All groups share one centre, and each spreads out both ways along 10 directions, with some noise.
Known rows, each followed by its group:
[ 19  14  23   6   1  10  -4 -14  21  38  -4  16   7   9   5   3] | K_444
[-15   6  16  21   6 -20 -13 -13   9   7 -13  16   8   1  -2 -26] | K_239
[  4 -17  15 -13  17   6 -13  -1  11  22   0   6   6  -9  11   8] | K_612
[ -3   7   1  12  -6  -9 -13   5  11 -15 -21  -9  -2   3  -1 -27] | K_894
[ -9 -22 -10   9  27   1  19   1  -7   7   9  -9   5  -3  24  18] | K_444
[  2  -3   8 -25   1  -1   6  13  -1  19  -5  -6   5   4   2   8] | K_612
[-10  -3   6 -12 -15   7   7  18  -4   5  -2 -13 -15   0   1  14] | K_444
[-11  16 -13 -22   2  -3  15 -10   4   5 -15 -26  10   2  -3  -2] | K_894
[  9 -12  21   4  12 -27 -11 -16   1  13 -15   5  -7  -2  -5   2] | K_670
[17  6 12  6 19 -9  8 17 -3  3  4  9  3  5 -2 -3] | K_612
[-6 -4  6 15 -5 14  7 -4  7  4  3  9 -3  2 -6 14] | K_239
[  5   3   6 -28 -32  14  -7   1   4   1  -7  -7   4  -6   7   4] | K_894
[-10  27  -3   6  20 -14  -3   1   2  16  -3   1   9   4  -3 -31] | K_612
[  0   5   3   2  22  -8 -11  -5  12   1   9   8  23  13 -13   6] | K_670
[  9   6  22 -13 -18  -7 -22  17   9   0 -10   2  -4   8 -16  -2] | K_554
[ -1  -2   7  12  -3   6  -7 -10   9   9  -3   0  -6   0  -8  12] | K_670
[-27   1  -9  14 -20   9  -7  10  12   2 -21 -28  -9   0  -1  -4] | K_612
[ -5   6 -20  -5  -5  -6  -3 -12  11   1  -2  -7  22  24  11 -12] | K_894
[ 11   2  18 -26 -29   6 -14   8   1  14  -5   3   2  -4  10   1] | K_894
[-10 -18  11  -5   3  -9 -11  -7  -2 -17   6  -2 -10 -10  10  -3] | K_444
[-4 15 25 40  8  6 -8 10 23 25 -7  8 -6  9 -9 -1] | K_894
[ -5 -16  30 -17  -4 -17 -14  -7  -3 -14   2   6 -13 -11   7  -5] | K_444
[-13   6  20   3  -3  -1 -15  20  11 -13   1   6   5   0  -5 -11] | K_554
[-26  -6  10   6   1   8 -10   9  19  -4  10 -14   8   7  11  13] | K_670
[-32   0  -7  -3   1  -5 -25  -1  -6  -3   4 -29 -11 -13  -6   6] | K_444
[ 24  13  15  -6   0  15  -5  10   8  -2 -13 -19  -4 -22   4   7] | K_239
[  5 -13  17   4  -2  -3 -15   3  25   8  -8   0 -20  22  -1  -1] | K_239
[-16   1  15  10  -2  -2  -8   9   7  -6   0   6   2  -3   5 -12] | K_554
[-17 -15  23  -7  -3   2  -8  19   6 -11   5   9   0  -5   2   3] | K_670
[ 12  20  -4  -1  -2  18   0  22  16  -1   6 -14  10  14   3   6] | K_554
[ 16 -12  13 -11  14 -12 -14  -7   0 -16   3  10   3 -10   0  -6] | K_894
[-2  4  7 -2 -3 17 -2 15 18 11 -7  2  2  3 -8  4] | K_670
[-11   7   7 -17  -7  -7  -7  10  -3  -1 -11  -8   6 -10   2 -14] | K_554
[ 15  -6  15  24  -8   8 -20 -13  20  -8   6  11   1   5   2  13] | K_612
[ 20  -5 -11  -9   1   8 -32   1   8  -1  -5  -3   0  -5   0  -7] | K_894
[ -9 -20  26  16   7   7 -19  -8  16   6  15  19  -5  -5   7  15] | K_894
[  0   1  11  -4  17  -7 -19  -4 -12  -3   1  13 -10 -29 -20  -6] | K_894
[ -2  -8  31  15   9 -11 -15  -9  19  -6   0  25  -2   6   2 -18] | K_554
[ -6  12  31   2  14  12 -22 -16  37  11  15  -8  10   0  13  10] | K_670
[  1   2  17  11  10   6   9   2  17   5 -16  20   1  -3 -12 -10] | K_444
[ 14  24  -3  18   3  -2   1  24 -12   6  24   0  13  18  -3  13] | K_444
[17  3  0  8  1 19  9  7 -3 -6 13  0 -1 -7 -3 26] | K_239
[-13   1   8   9   4  11  -7 -17  12  14  -3  10  -7  -7 -10  -3] | K_239
[  1   5  15  12 -16  15 -10 -23   0   5  19   9 -15 -13   4  14] | K_670
[-11  21  -1  23   4  -7   0   8 -16   4   3   0 -10  -9 -18 -10] | K_894
[ -9  14   3  17 -14  -5 -19  18  -4  14 -13 -11   4  -3 -10   0] | K_554
[  1   1 -18 -25  10  17  -5   7   3  11  11   5   8   9 -19  13] | K_239
[-16  19  -6  35   6   7 -10  -7  12  12  -8 -12   9  -7  -1  -8] | K_239
[  9  -5  13  16  23  -1 -11 -11  14   3   3   9  -6  -1 -14  10] | K_239
[ 11  14  17  13 -10   2   1  10  -6  -2  28   9   2  10   2  17] | K_444
[  9  30  11   3 -19   4 -15   7  -1  12  14   8   0   7 -17   5] | K_444
[ 14  16 -19   0   9  11 -27   7   9   7   2 -29  -1  -1  -1  -1] | K_239
[  0 -17   0   2 -11   5  -5  39  -2  14 -11 -15 -24   3  27  -9] | K_612
[-24 -19  12  -3  12 -14  -8  12   3  -4  -4  -8   2  -3   7  -1] | K_670
[-22 -11  12  22  25 -17 -20 -24   5  17   5  -4 -13  -6  -3   3] | K_239
[ 22   2  -2   6   2  16  -7 -14  18  14  11   8  -8  18 -22  29] | K_554
[ -1   4  -2  -6 -21  13   7  -4  16 -22  -9 -16   8   2   7   4] | K_894
[ 10 -13   2  23  -1  14  -3  -6  -6  -8  27  10  -9  -6   0  31] | K_612
[ 24   6   4   6   3  19  -3  -4   2 -16   7  14  -5 -14 -15   6] | K_239
[-6 22 -3 11  7 -9 15 13 -6  3  5 -6  8  8  2 -9] | K_612
[  9  14  12  25  -5  -2   0 -11  -6  20  32   7 -13  10  27   1] | K_612
[  7   0  -7   0  26   4  -5  -5  13  17 -13   2   7   1 -12  -5] | K_444
[ -2  23 -10 -16   6  -6   6   7 -13  -2  -9  -4  25 -15  -3 -21] | K_554
[  2  -1  14  23 -23  18  21  -2  -1   5  18   5 -14   3  20  24] | K_239
[ -6  -4   5  26 -24   2   1 -13  20 -11 -14  17  -7  16  -6 -12] | K_554
[ -2  20  21   5  -8 -13  -5 -16  15   2  -7  -1   8   9  -5  -5] | K_612
[ -3   3 -19  10  27  -2  26 -12  12   0   6 -26   9  21  11  14] | K_894
[-18  -8  17  17  -7  -3 -27  -1  21 -10 -13  -3  -7  -3   2 -15] | K_670
[-20   1   1   5 -17 -11 -15  -1  -8  13 -23  -7  -6 -11 -14  -3] | K_554
[  2  29  20   5 -11  15 -12   6  15  22  -2   4  -3   3 -25   7] | K_444
[-12  -8   3  -9  13 -10  12   6  -6  22 -25   6   7 -11   6 -16] | K_444
[  9  10 -11   2  -2  13  -2 -10   7  26 -12 -12  -2   5 -18  21] | K_554
[  2  -1   2  -9 -24  -9   6  14 -20  -1   6  11   0   4   3   0] | K_670
[-29   7  10  15 -26 -11 -15  -5  10 -10 -15 -16   3   0  17 -22] | K_612
[-24  -7  10   0 -17 -10 -17   7 -21   1  10   2 -12 -11  -5   7] | K_554
[ -5  10  -5  13  -8   1  -4  -9   2 -16  10   9  21   6  -7   3] | K_612
[ -1  21  -9  -2 -14   0  -3   8   5  10   4 -13  19  22  12  -4] | K_670
[  0 -13  27  19   4  -2  -9  -2  12   2   2   2 -13  -3  14   8] | K_670

New rows. What belongs after each?
[ 12   7   8  17  24  15   3 -20   1  12  20  11  -1 -13  -7  22] | K_239
[ -8   5  12  11   2 -14 -10   7   6  -1 -10  -4   1  -1  11 -26] | K_612
[  8   5   2 -21 -14  -1  -8  27  14  11 -15 -10   8  19   6  -8] | K_239
[ -4 -20   9   5  16   9  -9  18  15   5 -22 -14 -15 -12  -6   5] | K_612
[ -8   4  -5  -4   6  -6 -16  -3  -3   3   3   4   6  -5  -8 -12] | K_239
[-12   0  -3   5   1  23   1   3   2  19   1  -8 -16 -14   0   9] | K_670
[  6  10  -6   2   9   1 -11   7 -12  20  13 -10   5  -3   4  13] | K_554
[-15   6  19  38   1   0  -9   2  18   0 -10  16   6   1 -15  -5] | K_554
[  8   2 -12   9  -3  16  -1  10   0 -11  11   1   3   4 -10  14] | K_239
[-14  -7  20   1 -10   6  -6  -1   3  -7  19 -16 -17  -4   9  25] | K_444
[-19  -3   1  10  -4  18   6 -14  26 -17   0  10  -2   5  -4  -9] | K_554
[-21  13 -13   6  27   1 -15 -12   6  13  -1   1  15 -10 -10 -20] | K_612
[-30  -2   4  -1 -34  -3 -17  -6   9  -9 -15 -14   5  -1  10 -11] | K_612
[  5  -9   3 -11   7   4   6  -9  -3  25   5   1   0  -1  13  12] | K_444
[ 14  -2  10  12  -9 -16 -17  -2 -10   9   6  12  -5   7   1   0] | K_554
[ 0 -8 11  5 25 -2 -1 -4  2 11  8  4  1 -2 -3 16] | K_670
[-10   1  20  14 -10  16 -19  -8  21  -6  10   5  -2  -4  -3   9] | K_670
[ -9   5  15  -9 -15  10 -15  -2  17  32 -10   1   5   3   2   2] | K_894
[  5   7 -21  12   2   2   8   0   4  17  16 -10  11  29  18   9] | K_894
[ 10  -8   0  12   3  22 -25  14  -3  16   3 -11 -25 -19  -2  17] | K_894
[  3  16   6  -2   1   8  -6  17  18  17 -18 -19   8   3  -3  -1] | K_554
[ -6  -6   5   2   2 -18  -9  -7  -5  -2   4   2   7   6  -3   6] | K_670
[-14  13  -4  24  -4  -1 -18  -9  14  20 -17   0  12   2   4 -24] | K_444
[ 12   7 -10  10  26  -5 -10  -1 -10  -4   9   2  -4 -11 -15  -5] | K_894
[ -4  13  -3  -5  30   4  -6  10  18  19  -3 -10  15   5   1  -7] | K_670
[-13  -2  11  -7  -1   1   4  22   3 -12 -17  -2 -13  -8 -20  -5] | K_444
[ 20  20  -5  -5 -13  21   6  -5   5  34 -13   5  -6   1 -21   8] | K_670
[  9  10 -25   1  20  18 -10  -6   3  -4  34  -2   4   4  -1   7] | K_554
[-12   4  13  12 -14  -3   9   5  -2   4  -7   6  10  -3  10  -3] | K_239
[-15  -2  -7   3  -7  -3 -23 -19   1   9  18  14 -15  15  -1 -18] | K_239
[-20  -9  32   3  -1 -23 -12  -3  -3  12 -19   9  -2 -15   0 -12] | K_554
[  2   1   5  -8  -2 -11 -11   4  -3  -4  -2  11  14   1   3 -14] | K_612
[ 17  -7  18  -9   3 -12   0   1  -5  26 -26   8 -21 -11  -3 -12] | K_670
[ -7   9   0  11   6 -10 -31 -13   6  17   7 -13 -11   5  15 -19] | K_239
[  2  16  10  11 -15  -1 -14  -3  17  19  -4   1  -2  17  20 -27] | K_239
[-13  -6  -1  23  -4   5 -24   4   3   2  16  -4 -12   4   6   5] | K_554
[ 12   4 -10  30   5 -15  -6   5   4 -13  10   8  22  29  -5   0] | K_670
[-12   7  16   5  12  12 -17  14  30  -3   5  -6  11   3  13 -12] | K_670
[  5  -3  -6   5  12  21  -3   4  26  13  -7 -22 -10  11  -5  21] | K_444
[ -9  -3  -2  17   8  13 -10 -15  -7  17  26   3 -12  -9  10  13] | K_612
[-12  12 -14   3  15   5 -23 -25  -1  10  15  13  -2 -10 -14 -17] | K_239
[-19   1  14  15  -2 -14 -13  -8   7 -14  -8  12   2  -5  -8 -22] | K_894
[  9  19   7   4  21  -7 -11  -6   0  29   7  22  12   5 -18  -6] | K_894
[-14   0  12  -5 -17  -8  -3   3  -4  16  -6  -7  -3  -3  18  -5] | K_444
[  0 -11 -10  10  25  29 -38 -12  15  27   9   2  -8 -15 -17  16] | K_894
[  2  -3 -10  24  -3  -6 -21 -10  -9  17  13  -2 -10   4   5   7] | K_554
[  0   9  28  16 -15  14   3  -3  20   0  -4  21  -8   1  -8  -3] | K_444
[ -5  11  -3   7 -27  30  21  13  -5  -5  -2  -9   5 -16   5  15] | K_239
[ 11  15   6  15  23  17 -14  16  27   9  12  -9   8  14   7   3] | K_554
[-19   0   7  15  12  -8 -14  -9   3   2  -5   7   2 -12  -1 -19] | K_554
[ -2  10 -20  -1   4  18 -10  -7  12  -7   8  -3   3   3 -18  -1] | K_554
[-11   8  -2  11   8 -11 -18  -9   2  -3  -4  11  10  -3 -14 -22] | K_239
[-18  13  -3   5  17  -3  -9 -22   6  17   7  34  18   5 -19 -21] | K_239
[ 10   6   6 -15  15  27   5   0  31  18   2 -15  -2  11  -3  23] | K_554
[ -3  19  18   2 -13 -10 -26   0  -8   4  27 -11  -3   4   3  12] | K_444
[  5   2 -15 -19  -4   7 -25   5  -9  31   0  -9  -4  -5   2  -1] | K_894
[ 1  3  4 13  0  4  1 -7 -6 -1 12  9 -3 -5 -1  8] | K_239
[-23  17  -4   3  24  -4  -9 -13  -1  29   2  -3  20  -8  -3  -7] | K_239
[ 12   4 -11  30  23   3  -3   5  17   6  -3   5  10  18 -18   6] | K_670
[  8  13   8  25  14  -1  -6   8  -6  16  12  10  12  -1 -11  14] | K_554
[ 25  12  15  22  24  -6 -13 -14  30  17  -7   3  10  18  -8   3] | K_670
[ 15  -5  23   3 -10 -16  -6 -10 -12  -1   7  21 -10  -5   5   1] | K_670
[  8  10  -8  14 -11  -3 -10  14  -6  -4  10 -18   0   9  18   1] | K_239
[  3  -1  -1  -4   3   7 -12  15  14  26 -20 -11 -13   5  -2  -7] | K_612
[-13 -14   2 -13 -14  11 -26   0   8   4 -14 -16 -13 -19   4   1] | K_894
[  3  -1   5  23 -13  -2   6  18  -3 -15  -4  -2   8   2   2  10] | K_239
[-8 -4  1 24 10  8  2 -4 17  7 -9  1  4  0  4 -4] | K_444
[ 11   7   8   4  -8  -9  10  27 -12   0   2 -14  20   7  22  13] | K_239
[ -4   1 -10 -19  10  -8 -18  -5 -10  12   1 -16  -3 -12  11 -12] | K_554
[ 19  -2   4  14  10  -5   6 -15 -15  23   6   6 -18  -7   4  11] | K_670
[  3   4 -23  11   9   9   6  23   2   3  -8   8  13  14 -27   3] | K_670
[  5  -4  29  34 -10  -6 -32  11  16  19   2   4 -14  18  -4  13] | K_554
[-14   4 -18  -8 -17  13 -10  -3   0  32   8 -11   7  15  13   9] | K_894
[ -6 -21  26  26   7   1  -7  12  18  -5  -1   0 -12   2  12  10] | K_670
[-13  -3  -4  13 -11  22  -1 -14   4  11  16  -5 -24  -3   5  16] | K_239
[-21  10   2  -2  -6  -6  -7  16  -9   2  -9 -14   9 -13   5 -14] | K_554
[  2  13  10   9   7  13  11  11  31   5 -16  -8  14  10  12 -10] | K_554
[-23 -30  17   2  21 -17 -11   0  -9 -15  14  10   1 -10  -5  15] | K_670
[ -4  13  -6  -8   5  -9   5  22 -15  21  -6  -9 -16   4  -1 -18] | K_612
[ -5  14  -5   8 -25  12   9  18  -1 -20 -17   8  20 -10 -10 -12] | K_239
[ -2  -7   8   0  19 -11 -15 -17   8  11  -3   3  -4  -5  14 -18] | K_554
[  6  25   5   8   9  22 -10 -15  18  19  19  -6   5   0  10   4] | K_670
[ 19 -10 -17  12  -3  25  -6  19  -5  22  14   0 -26   8   4  19] | K_612
[ -5   6  -9   8  -3  14  -4   2  -9  10  -1   2 -18 -19   2 -18] | K_670
[  8   6 -15  -4 -10  10  -2  12 -12  11  20 -19  -2   7  16  18] | K_554
[-19   6   7   0 -25   9  -5  16  -1  -7   1 -15 -18  -3  -8  10] | K_444
[-11  11 -10 -15  10  13   5   5   3  14  -1  11  25   0 -21   5] | K_239
[-19  16  -6  17   3  -2   3 -11  -7  -8  21   0  18  -2   6  -1] | K_612
[ -1   7  -3 -23  -7   1   2  10 -14   6  11   5  12   0   6  -1] | K_239
[  9  -3  18  -5   5   4  15  -1  25  11 -11  -7   2  11  35  -9] | K_554
[  1  16 -14  17  -5  23  -7   8  15   7  -8   5   4   6 -21  -6] | K_670
[  2 -11  14  -5  22  -8  -9  -9   7  23  13   6  -8  11   0  16] | K_239
[ -6  14   7  26  -1  -1  -5  -6   5   2  -9   2   7  -8   4 -14] | K_239
[-14   3  38  21  16   5  -5   8  19   2   6  20   7  -3 -17  10] | K_554
[  2   4   6   6   2   1  -1  14   9   9 -14 -12 -11   4  -9   2] | K_612
[ -2  18  11  34  -9  14 -11  25  -6  36   9   3 -19  -1  -6  12] | K_894
[  1  17  11 -13  -1 -17   1  12   6  16 -20  -7   1  10  -4 -19] | K_612
[ -3  -7  36   2  31  -6   5  -3  11  12  -5  -5  -4 -14   5  15] | K_612
[  4  20 -19 -12 -11  32  -1   1  -4  31   6 -14   2  -5 -11  26] | K_894
[ -2   2 -16  24  14  20  -9  -4   9   5   7  -2  -2  -2 -16  14] | K_612
[ -7  26  -2 -10   2   5  -1  28   0   8 -17 -26  22 -11   2 -10] | K_554
[ 22  11  -9  14   8 -10  -1 -14 -13  22  -7   7 -10  -2  -5 -10] | K_670
[ 13 -12  18   6   2  -2 -10   7  17   0  -7  -3 -13   9  -2   8] | K_239
[ -4   7   8 -17  -9  -9 -14   1   4  27 -13  -2  -2   6   8 -20] | K_612
